All groups share one centre, and each spreads out both ways along 12 directions, with some noise.
(in the rows, 128 means zero)
Known rows, each followed by its group:
[153 185  66 146 154  90 136 104 136 130  89 120 119 169 129 178 128  95
 120] => J961
[138 133 108 120 122 136  78 125 154 195  27 119 127 133 121  96 205 183
 125] => J325
[160 124 129 152 117 116 117 112 119 132 113 147 133 113  95 163  91 126
 130] => J325
[151 120 136 151 133 113  83 108 145 115  76  92 126  99  67  85 178 166
 149] => J720
[171 128 130 181  80 174 111 148 110 153 122 156 139 161 138 116 107 170
 162] => J263
[108  90  86 108 145 128  90  50 128 140  82 151 190 159  76 166 127 128
 199] => J325
[111 125 135 131 111 151  99  99 165 141  78 103 137  84 132 138 156  71
  82] => J554
[ 80 132 148 130 147  91 121 107  94 156 115 136 112 136 114 169 135 104
 131] => J720
[132 116 145 151  48 136 139 118 119 127 161  90 148  66  84 106 136 131
 129] => J263
[100 131 133 139 148 144  81 119 134 113 111 124 102 111  99 138 115 117
 175] => J325
[193 118 132 138 174 113  64 157  98 164  76 209 127  81  76 129 127 137
 128] => J554
[114 120 180 163 101 149 174 101 125 182  81 112 147  99 156 196 138 103
  86] => J3
[ 52 110 138  92 184 171 109  93 151 115 102 146 159 137 151 106 101  93
 131] => J3
[ 94 120 133  79 147 189 156 114 162  95 120 185 213 104 147 115  37 112
 121] => J3
[166 144 170 152 144 112 131 138 129 138  77 124 100  93 121 134 117 158
 110] => J3
[142 120 176 116 107  98 135 163 164 134 173  91 126  85  79 105 226 149
  69] => J554
[107 136  88 120 161 134  89 131 144 127 102 168 138 158 119 120 156 102
 132] => J263
[119 150 181 160 122 130 148 121 183 115  86  94 119 103 109 159 141 140
 106] => J325
[163 103 117 168 145 146  86  76 101 126  75 137 135 136 145 129  65  87
 140] => J554
[132 151 165 160 106 128 113 134 173 119 101  99 101  90  76 163 143 140
 132] => J325
[136 109 172 115 141 161 130 142 125 150 152 179 148 127 131 136  88 152
 126] => J720
[ 62 120 122  65 145 125 152 141 147 142  60 174 164 120 122 134 162 165
 142] => J961
[ 89 164 166  97 197 153 128 102 178 131 110 120 145  77 116 167  82  98
 101] => J961
[ 75 117 156 110 168 126 108 150  96 129 156 160 130  90  86  74 156 116
 129] => J263
[145 118 149 148 125 141 135 113 131 112 140 118 123 120 148 114  90 106
  92] => J720
[125 131 198 111 202 155 183 133 143 101 127  85 113 186 219 109  67 201
 146] => J263
[ 97 136 138 138 117 137 127 121 144 123 111 136 133 112 103 113 135 127
 118] => J554
[167 149 113 126 156 123 161 120 137 131  38 170 170 118 118 154  93 161
 133] => J3
[214 142  77 128 131 129 136 149 102  62 156 133 139 117 118  85  30 170
 190] => J3
[119 144  92 150 168 120 107 142 132  90 100 149 129 155  84 107 168 139
 175] => J325
[117 129 120 138 106 146 126  83 137 109  95 126 150 100  94 133  57 141
 165] => J554
[152 134 145 152 109 132 131 181 108 136 140 235 158 100  61 100 123 150
 100] => J554
[157 126 115 136  96 150 132 127 133 126 124 172 173 108 102 131  92 132
 127] => J554
[135 104 140 144 107  97 140 126 106 123  80 152 131 103 112 106 137 126
  86] => J961
[156 155 135 131  94 120 225 142 118 137  63 186 208  51  95 153  82 141
  84] => J263
[138  97 141 141  88 128  90  82 144 131 137 119 144  98  77 134 116 111
 112] => J3
[138 106 169 128 166 116 132 102 112 146  96 164 154 121 102 144 106 146
 117] => J263
[100 114 151  86 111 151 168 144 162  86 162 115 174  72 115  69 125 148
 116] => J961
[147 112 153 149 130 111 148 122  93 155  90 170 170  63  79 141 144 104
  93] => J3
[133 136 185 145 122  94 165 116 131 148  98 158 128  83  85 166 105 134
  70] => J554
[199 121 210 190 147 122 150 125 121 133 138 145 134 131 127 124  99 128
  46] => J961
[ 48 133 100  62 203 137 126 105 118 122  95 173 156 107 142 134  90  78
 139] => J325
[157  79 144 115  88 128 141  89 138 115 138 111 182  97  88 125 100 169
 154] => J961
[143 113 153 134 146 141 121 100 147 171  98 178 187 150  80 168 140 149
 120] => J961
[144  88 172 143 141 149 108  93 156 131 124 106 138 146 129 105 153 138
  95] => J720
[123 139 107 121 103 129  90 146 109 161 139 137 101  91 129  91 145  94
  99] => J325
[122 146 157 118 124 177 164 174 147 126 123 156 172 165 147 107 121 223
 169] => J720
[193 144  67 136 147 100 122 117 149  84  80 113 127 116 106  88 144 125
 120] => J720
[160 159 141 180  89 144 129 193 137 139 138 212 127 124  89 148 141 133
 106] => J325
[122 124 128 139 113 140 121 154 119 154 173 177 136 165 141 129 156 102
  96] => J554
[151 114 124 148 128 122 100  93 122 101  88  97 151 116  83  95 126 165
 177] => J720
[134 183 131 119 147 120 148 152 160 116 102 140 122  65 110 139 114 103
  84] => J961
[148 117 152 139 152 141 144 115 118 134  94 169 157 128 134 135  80 131
 110] => J3
[ 80 100 143 122 108 165  79 150 120 153 133 168 118 116 119 106 144 127
 148] => J961
[102  90 119 120 160 129  86  67 118 133 133 112 123 152 126 139 124  90
 143] => J720
[ 95  98 135 128 112 132 114 110 119 140 140 135 137 147 127 124 145 115
 125] => J961
[108 131 107 130 133 120  97 124 139 141  95 165 146 116  79 124 180 105
 114] => J3
[110 176 184 162 115 136 127 162 197 127  82  94  88  99 101 144 195 154
 102] => J325
[120 105 132 130 132 118 163 109 118 126 143 130 175 168 126 118 170 126
 111] => J3
[102 122 176 116 127 133 116 109 171 142 145  95 105 161 139 143 138 160
 121] => J3
[147 123 133 134 135 123 121 139 111 150 121 177 139 121 111 114 128 128
 102] => J325
[ 75 111 151  77 191 112 111  82 140 124  99 143 143  59  89 147 106  80
 107] => J263
[146 120 172 138 157 118 114 139 127 159 124 191 115 137 121 155 114 111
  70] => J263
[120 123 150 161 146 136  97 113 132 172  46 153 124 144 141 105 182 109
  74] => J325
[126 126 154 139 147 138 134 122 127 124 129 108 107 152 169 124 118 121
 110] => J554
[176 121 124 132 186 123 107 131 101 100 123 177 133 122 113 104  61 130
 136] => J263
[180 144 100 125 151 101  75 165 119 183  78 186 110  94 120 177 169  76
  87] => J554
[130 117 136 123 157 140  93  95 141 154  63 163 165 121  81 149 133 148
 149] => J961
[207 108 162 148 121 144 132 119 143 174  98 107 126 152 222 184 114  92
  60] => J554
[124 134 138 115 155 128 130 132 113 107 151 100 115 144 142 115  93 175
 185] => J720
[146 117 122 124 151  98 133  94 122 126 119  96 125 155 140 151 130 125
 130] => J554
[109  74 203 147 113 133  90 143 116 168 165 139 106 146 104 102 181 168
 121] => J961
[150 115 103 123  78 123  11 135 189 129 214 155  93  77  41 146 168  40
  83] => J263
[106 129 201 114 144 106 176 136  66  98 142 130 165  57  96 119  24 189
 184] => J720
[127 114 110 133 136  99 147 125  79 141 130 171 117 191 159 151 109 118
 127] => J961
[115 129 130 116 111 125 156  85 193 120 106 114 163 129 130 164 143  82
  59] => J263
[118 116 136 163 187 157 112 138  62 140 106 164 124 151 165 102 119 105
 152] => J3
[ 81  76 244 118 202 136 195 100  92 143 132 147 174 166 161  99 113 167
 101] => J263
[160 139 125 168 148 159  98 144 113 131 100 158 101 154 159 109  87 128
 135] => J720
[140 148 120 150 130 116 116 146 128 130 108 149 117 107 102 123 149 116
 101] => J325
[133 143 122 141  95 175  83 119 155 128  84 109 124  66 114 134  80 131
 169] => J720
[133 112 119 138 111 118 103  95 147 148 130 150 143 151 101 162 147  92
  99] => J263
[128 145 153 112 120  98 147 148 146 116 159 135 113  76 105 136 110 119
  80] => J3
[137 128 171 173 161 176  82 149 125 126  89 140 104 123 151  67 102 151
 137] => J325
[120  80 137 151 131 165 102  77 138  76 182  78 145 162 153  56 119  88
 125] => J263
[200 125 111 146 135 111 130 133 122 141 125 109 119 181 186 152 148 109
  98] => J554
[157 127 141 146 143 130 112 134 147 142  70 152 144 144 101 110 174 171
 125] => J720
[151 113 104 150 131  82 118 116  77 132 133 156 114 155 112 131 129 109
 127] => J961
[110  93 183 153 136 163 118 120 110 140 156 158 139 130 141 105 106  97
  90] => J3
[146 115 164 145 147 118 103 113 139 143  77 148 123  77  89 120 146 103
  72] => J720

New rows, each followed by its group:
[ 95 123 190 144  92 161 119 138 155 170 121 146 137 123 121 143 158 139
 100] => J720
[121 107 117 132 164 113 133 111 102 102 128  96 141 139 114  88 167 134
 155] => J3
[ 85 106 198 145 157 202  69  93 167 158 137 117 142 132 125 116 132 120
 124] => J961
[ 53 133 198  79 158 119 199 119 123 130 127 135 175  86 131 165  74 149
 126] => J720
[195 126 168 169 104 194 134 177 185 151 103 191 145 131 151  96 150 136
  29] => J720
[104 148 158 153 152 126 114 160  81 153  81 199 132 119 117 133  93 146
 152] => J720
[123 147 169 131 120 117 157 122 165 116 118  88 115  92 121 155 113 139
 106] => J325
[ 92 115 209 127 114  87 142 142 121 158 173  88 101  90  78 114 213 168
 100] => J263
[124 118 162 154 188 128 140 117  86  95 101 145 136 132 151  83  76 119
 116] => J720
[135 110 176 152 111 127 139 149 106 127 180 133 133  79 106  98 147 103
  80] => J3
[148 101 156 117 158 121 144 124 148 134 144 166 165 184 120 136 145 150
 100] => J263
[146 151 129 125 113 120 145 151 134 127  92 150 150  71  84 126 129 151
 116] => J263
[ 67 103 170 145 146 142 108  90 110 143  93 146 167 149 120 116 138 122
 138] => J720
[ 87  71 114  76 170 152 104  88 105 135 151 145 189 169 132  69 141 140
 162] => J325
[140 113 147 167 142 123  85  93 114 150  92 143  97 106 121 136 106  68
  81] => J720
[135 168 137 112 118 127 143 165 142 140 116 136 102  86 142 135 107 131
  99] => J325
[144  87 180 122 129 147 142  86 155 143 116 138 167 107 120 148  92 129
  91] => J720
[212 115 161 139 151 117  97 140 123 174  76 149 117  87 131 168 122 127
  93] => J554
[122 182 109 142 137 110 159 144 160 106  80 119 109 132 132 162 137 132
 123] => J325
[ 88 167 208 123 179 147 152 162 179 159 119 149 123 117 145 140 162 126
  49] => J961
[ 98 128 175 151 101 138  96 128 149 139  98 118 129  49  81 109 166 105
  86] => J720
[165 142 134 194 110 120 131 104 102 100  45 123 155 101 108 102  84 139
 137] => J720
[172 148 156 146 113 147 132 132 195 153  61 109 106 120 142 155 146 157
  79] => J720
[120 119 193 161 115 147 110 117 106 182 120 168 119 120 135 174  78 113
 105] => J720
[131 146 112 172  86 187 116 157 114 120 128 139 157 188 158  91 107 183
 206] => J720
[158 116 146 132 137 142 106 125 141 117  99 152 144  56  88 104 101 119
 101] => J720
[146  92 139 137 109 168 102  75 185 134  83  92 161 125 117 119 149 141
 121] => J720
[167 103 154 138  41 146  93 100 179 142 152  90 140  82  62 145 123 177
 144] => J3
[138 119 115 143 136 113 125 104 122 120 110 132 149 132 120 113 149  89
  95] => J554
[125 116 136 101 150 135 123 120 178 168 127 159 125 153 127 163 180 119
  77] => J720
[180 125 147 133 125 121 165 123 124 135 127 121 137 161 153 124 104 176
 114] => J325
[143  95 181 158 118 141 123 130  97 136 167 133 135 125 116  97 117 155
 127] => J263
[119 149  70 120  79 147 132 165 142  98 117 130 133 110 138  91 142 134
 150] => J961
[127  95 138 128 195 148  93  96 111 127 127 159 109 144 161 117  70  82
 115] => J720
[181 149  97 116 113  72 138 156 105 138 147 145 111 114  88 149 125 156
 134] => J325
[129 191 133 169  77 123 188 181 129 127 102 135 133 133 153 136 130 143
  95] => J720
[179 133 132 116 148 127 131 147 145 130 130 136 111 136 127 137 110 181
 141] => J720
[119  90 106  69 142 191 118 131 183 144 191 159 171 199 144 130 155 165
 156] => J720
[141 116 120 116 135 113 142 122 131 108 141 156 167 112  92 118 129 114
 102] => J263
[105 137 164 155 144 142  83 151 123 190  53 185 123 120  93 124 192 158
 125] => J263
[161 122 154 171 142 117 140 136  97 129 112 128 123 129 128 107 140 127
 101] => J3
[138 134 124 149  51 141 133 142 123 152 150 141 142 103 100 140 133 130
 121] => J263
[103 122 184 139 184 110  91 112 111 151  86  89  76 110 122 124 150 139
 139] => J3
[ 95 112 154 129 143 136 107 113 142 137 148 127 114 153 132 124 153 104
 104] => J263
[166  99 177 142 149 152 128 133 117 133 136 150 149 142 156 109 104 136
 103] => J554
[ 97 140 113 120 124 119 125 137 126 104 121  98  91 103 142 107 129 108
 130] => J961
[129 146  99 110 163 107 153 146 139 137 126 162 127 190 146 144 169 130
 102] => J720
[ 87 103 141 126 180 125  99  73  91 108  73 135 169 105  98 103  93 126
 182] => J720
[114  97 178 135 153 131 135 115 106 143 163 116 117 180 169 104 137 126
  94] => J325
[114 148 146  80 164 141 157 134 135 133 111 134 127  86 165 134  60 137
 123] => J325
[144 113 138 143 111 132 136  86 130 148  85 132 156 116 117 168 104 120
 125] => J3
[116 101 156 131 129 128 131  82 137 120 113 117 165 107  92 116 133 123
 110] => J554
[112 133 115 145 140 127 139 112 128  80 145 144 150 155 107 148 113 105
 155] => J325
[121 162 155 214  94 131 145 136  95  87  56 127 142  71 131  65  95  80
  83] => J720
[111 143 134 148  87 122 151 126 124 149 142 120 131 165 142 167 129 136
 132] => J720
[147  82 200 120 217 128  82 126 125 163  66 230 149  59  55 106 130 123
  67] => J720
[134 124 127 124 148 131 120 135 114 118 132 172 148 132  99 112 108 151
 150] => J554
[ 94 120 120 166 158 116 109 101 107 112 123 167 127 170 109 149 136  50
 112] => J325
[106 127 144 120 104 176 132  99 181 143 151 121 177 126 121 158 117 118
 119] => J961
[154 133  92 160 123 109 120 105 128 107 114 122 137 170  94 147 145 135
 159] => J325
[102  90 189 104 129 164 105 127 171 203 152 177 141 142 109 181 159 139
  96] => J720
[151 111 191 175 115 129 128 126 151 112 139  86 123 145 111  93 172 168
 105] => J325
[143 100 143 110 153 111 116 108 138 112 110 119 164  75  85  97 153 114
 106] => J554
[139 106 192 143 157 134  92 129 117 160 111 146 105  99 121 127 116 124
 105] => J554
[125 132  87 154 100  98 120 101  95 116 133 126 140 161 113 137 126  93
 143] => J720
[141 115 156 136 170 117  80  85 111 157  40 101 100 100 147  86 123 126
 101] => J325
[141 104 185 209 126 196  87 125 149  81 119 162 157 117  83  99  97 129
 149] => J325
[125  98 166  69 141 134 169 147 102 117 252  92 122 128 181  66  82 160
 118] => J325
[129 114 158 140 142 170  71 109 145 164 101 175 159  92  80 138 111 131
 137] => J961
[142 105 130 161 154 111  98  86  86 111 113 110 118 143 127 110  87 117
 157] => J720
[112 154 143 170 100 149 148 148 114 113  75 160 186 125 114  89 135 149
 134] => J720
[141 109 120 131 135 163 113 150 168 107 141 156 156 130 111  61 183 127
  90] => J720
[125 125 122 117 160 145 166 125 129  85 127 161 172 111 150  88  86  87
  82] => J720
[116 143 154 134 132 118 142 125 100 171 104 143 107 129 143 184  96 139
 134] => J263
[193 102 161 194  88 198 105 130 130 164  90 230 189 149 112 148  77 150
 121] => J325
[128 138 143  81 121 121 147 137 132 155 129 134 136  63 130 130 107 132
  91] => J325
[122  92 193 137 138 142  88 124 131 158 142 120 110 115 124 124 154 125
 110] => J554
[ 67 147 134  42 178  98 190  88 165 104 107  90 146  75 127 196  80 123
 144] => J325
[148 129 150 166 129 107 136 131 103 121 107 165 141 117 114 109 123 107
  81] => J720
[ 97  69 158 114 144  94 103  54  96 194 127 103 122 163 152 127 163  90
  75] => J325
[144 124 159 148 144 137 122 119 134 140 111 127 103 133 154 135 110 125
 101] => J720
[111 115 104 125 136 136 115 122 107 111 114 176 155 125 119  93 123  93
 127] => J961
[ 88 168 154 107 198 140  99 117 170 148  91 125 119 111 112 164 142 125
 126] => J961
[156 107 199 170 137 164 110 136 118 156  89 193 145  96 127  96 101 122
  59] => J325
[121 123 145 138 131 124  98 118 126 159 132 152 110 143 121 162 137 112
 112] => J263
[119 142 133 130 120  95 106 117 131 135  86 108 113  81  69 141 154 142
 142] => J720
[134  92 161 156 141 159  70 125  96 159 121 190 145 105 105  84 114 107
 101] => J325
[127 122 138 112 164 106 142 110 153  86 122  88 128  90 105  82 152 121
  96] => J720
[139 120 159 149 139 124 102 113 124 155 105 153 120 118 112 147 124 121
 102] => J263
[183 108 104 138 159 153  92 108 107 118  84 167 161 112 126 114  63 122
 162] => J554
[129  97 166  91 198 141  80 108 152 183  98 177 101 106 118 178 105 123
 110] => J720
[112 157 146 123 168 141 110 173 132 178  75 164  92 151 161 124 155 163
 116] => J325
